The rows of a group lie close to one hidden flat surface of 8 dimensions, which may be shifted away from zero. Surfaces can cross.
(in the rows, 128 means zero)
Some rows, each with its group after it:
[114 107 154  67 111 128 129 102 115 143  73  85 151]  Z
[115  95  96 170 103 121  97  96 138 109 120 165 178]  E
[159 121 104 124 137 121 113 148 134 119 129 127  82]  S
[155  64 157 155 159  97 145 148 109 120 172 132 104]  Z
[160 121 128 159 125 142 116 168 155  75 144  80 108]  K
[114 133  91  77  98 148 132 114 116 136  51 161 147]  E
[146  87 148 170 127 102 144 171 117 109 170 119  87]  S
[194 162 111 105 135 120 187 174 110  89 120 152 195]  K
[ 86 144 107 175 112 151 132 121 153 138 139 154 144]  Z
[ 86 146 180 152 138 126 173 157 140 173 110 112 101]  Z
[111  69 171 168  96 125 177 163  98 126 184 101 105]  S
[195 137 105 127 177 104 137 172 124  96 173 146 146]  K
[ 73 146 157 143 116 172 122 135 130 134 137 114 103]  S
[159 110  76 122 136 111 159 113 143 143  92 163 152]  K
[182  97  66 105 107 128 119 145 112  93 168 110 118]  K
[117 120 109 116 135 168 133 101 154 153 145  63 109]  S
[133 105 165 167 143  86 153 147 140 131 129 119 134]  S
[114  92 141 123 121 136 135 152 102 132 147 122  79]  S
[ 85 102 177 124 130 133 166 165 119 147  32 165 119]  E
[ 93 133 139  67 168 140 167 172 146 219 141  47  36]  Z
[139 104 124 126 110 113 132 129 125 127  77 153 108]  S
[137  78 127 135 103 181 111  84 139  89 118  75  89]  Z
[135 102 143 154 106 114 152 150 133 111 100 125 147]  K
[105 161 131 111 115 136 115 117 114 131 139 144 166]  Z
[111 132 176 130 144 142 122 164 113 123 157 115  84]  E
[161 150 108  88 175 125 100 146 126 124 108 169 116]  E
[125 168 140  95 109  97  96 117  96 130 167 126 172]  E
[116 103  80 129 167 169  97 132 171 144 107 125  78]  E
[ 94  83  92 115 103 132  98  91 127 168 130 124  96]  K
[ 62  76 147 121 123 126 163 156 123 198 125 104 120]  Z
[ 97 178 136 122 107 137 164 126 140 164  93 126 134]  Z
[139  64 124 157 104 146 151 128 124  92  70 164 105]  E
[189  97  79 150 165  95 112 122 147 107 182 123 141]  S
[ 51 138 151 122 111 184 113 137 110 148 171  99 115]  Z
[129 128 142 106 190 100 115 152 137 159 159 111 125]  Z
[162 114 139 135  93 107 134 103 137 103  87 107 121]  E
[166  52  84 148 145  87 112 118 149 131 130 132 107]  K
[156 118  66  60 114 118 120 113 132 151 111  96 101]  K
[107  93 111 161 163  93  82 108 133 152 166 174 128]  K
[129 122 102 126  91 121 118  93 136 125  90 139 163]  E
[154 161 122 114 156 148  95 142 132  99 143 132  92]  E
[103 141 114 189 142 153 122 130 139 110 162 178 161]  K
[109  93 147 158 100 132 132 154  97 109 153 152  95]  S
[140  43 112 160  62 107 181 105 124 126  53 136 148]  S

New rows. What belongs after each?
[144 100 134 161 130 140 119 131 143  99 111 124  87]  E
[136  67  82 120 130 117 125 113 121 156 144 132  94]  K
[118  85 107  93 166 126  98 130 140 158 155  91 118]  Z
[ 95 161  90  91 163 129 101  88 157 195 114 134 105]  K
[157 146 131 104 163 111 148 138 141 157 173  56 123]  S
[167 136 141  89 144  98 164 140  94 141 154 123 100]  Z
[123 132 179 140 117 126 153 148 113 102  50 182 135]  E
[106 115  98 150 185 132  78 135 171 148 166 125 142]  Z
[ 77 142  82  95 136 192  92 134 131 144 113 156 115]  E
[ 80 134 167 101 149 155 145 172 120 152  64 156  96]  E
[159  93  48 117 170 133  98 133 151 119  81 204 132]  E
[ 81 146 198 121 124  96  88 168  78 135 195 134 135]  K
[100 166 139  44 145 152 132 137 141 192 104  54  91]  Z
[129 194  77 100  96 170  89  88 155 109  82 122 145]  E
[127 213 147  96 128 153  98 130 141 126 117 104 103]  E
[152  10  64  99  78  85 153  79 130 165 108  70 122]  E
[125 137 112  67 134 118 142 154  68 160 199 139 131]  Z
[103 158 130 101 125 126  96 123 132 152 133 108 121]  K
[141 116 131 151 108 129 103 115 113  89 172 119 113]  E
[ 95 149 151 119 153 156 100 123 138 143 100 141 109]  S
[ 92 141 123 155 110 148  88 112 135 116 146 142 154]  E
[139  89 133 159 169  69 130 122 188 165  63 113  99]  K
[ 75 102 131 137 138 136 129 139 150 171 122 109 132]  Z
[202 176  60  38 160 127 142 153 120 125 156 103 120]  K
[ 96 118 169 160 143 101 112 120 170 167 139  56 121]  E
[161 129 137 127  83  96 131 102 112  94  93 136 165]  E
[127 104 117 100 108 119 146 107 122 146  80 129 136]  S
[161 122  75 110 181 143 112 129 190 139  47 134  85]  E
[ 62 130 120 133 154 158 120 151 158 184 148  96 104]  Z
[100  86 130 111  81 141 161  99 105 144  88 132 153]  S
[144 129 126 133 155 121 115 136 136 110 109 156 124]  E
[145  88 128  81 127 116 142 123  94 132 140 109 120]  Z
[189 107 144 104 144  46 178 128 111 142  80 141 151]  Z
[122  77 157 125 108 141 124  99 121 110  99  99 141]  Z
[128 122 139  98  89 143 148 126 118 123  76 120 110]  E
[155 188  83  98 158  92  38 119 137 120 169 148 167]  K
[157  94 111  92  93  73 103 112 121 132  93 106 138]  K
[ 96 167 225  80 170  81 166 137  93 183 162 106 204]  S
[140 113 112 135 155  81 157 153 121 159 152 154 133]  Z
[ 62 168 185  87 116 144 131 128 118 160  95  99 157]  Z
[ 64 124 158 212  84 138 105 104 151 110 115 142 181]  E
[111 133 124 123 100 186 117 136 111  96 131 131  84]  E
[149 122 140 148 126 129 162 109 170 139  63  93  86]  Z
[107 116 139 111 125 135 126 143 114 136 133 125 108]  E
[147 143  43  63 147 157  91 114 152 143  95 133 115]  E
[135  74  78 180  79 143 121 101 129  91 142 152 154]  S
[ 81  21 128 118  80 152 139 117  91 137 132 104 136]  Z
[ 93 108 110 149 126 167  88 127 130 125 182 115 103]  E
[172 166  66  46 142 116 168 122 146 192 100  90  83]  Z
[ 97 176  87 122 158 136 121 132 176 180 117 117 132]  Z
[ 96 134 154 122 121 116 104 130 121 155 132 113 118]  K
[174 159  77  64 129  82  78 113 134 134 115 122 154]  K
[117 140 106 103 109 132 134  99 145 149  75 113 157]  Z
[149  76 144 127 146  93 155 149 131 133  45 157 117]  E
[126  77 180 139 153  45  90 153 124 145 140 110 104]  K
[ 87 194 160  88 168 126 147 151 166 210  94  78 102]  Z
[112 170 118 146 139 126 132 126 157 143 120 137 143]  Z
[111 107 200 123 128 115 136 118 117 124  88 107 150]  Z
[103 104  64 105  89 172  94  85 148 153 153  64 105]  E
[166 200  59 145 157 119  84 111 163  96 132 184 214]  K
[132 126 159 159 123 172 102 104 120  74 168 107  99]  Z
[ 91 107 164 244 150 136  97 139 148  94 173 176 140]  S
[140 169 124 108 200 124  90 157 150 150 177 107  80]  K
[152 125 115 141 141  96 109 116 145 118  94 149 155]  E
[100  94 161  89  51  81 127 129  59 132 118 138 172]  K
[115 125 117 124  97 125  74 121 130 123 141 101 117]  K
[ 81 103 190  83 128 117 164 144 105 183  94  85 122]  Z
[ 95  65 178 110 182 136 133 138 133 166  78 126  58]  S
[160  70 130 167 156  91 145 131 143 124 143 128 135]  S
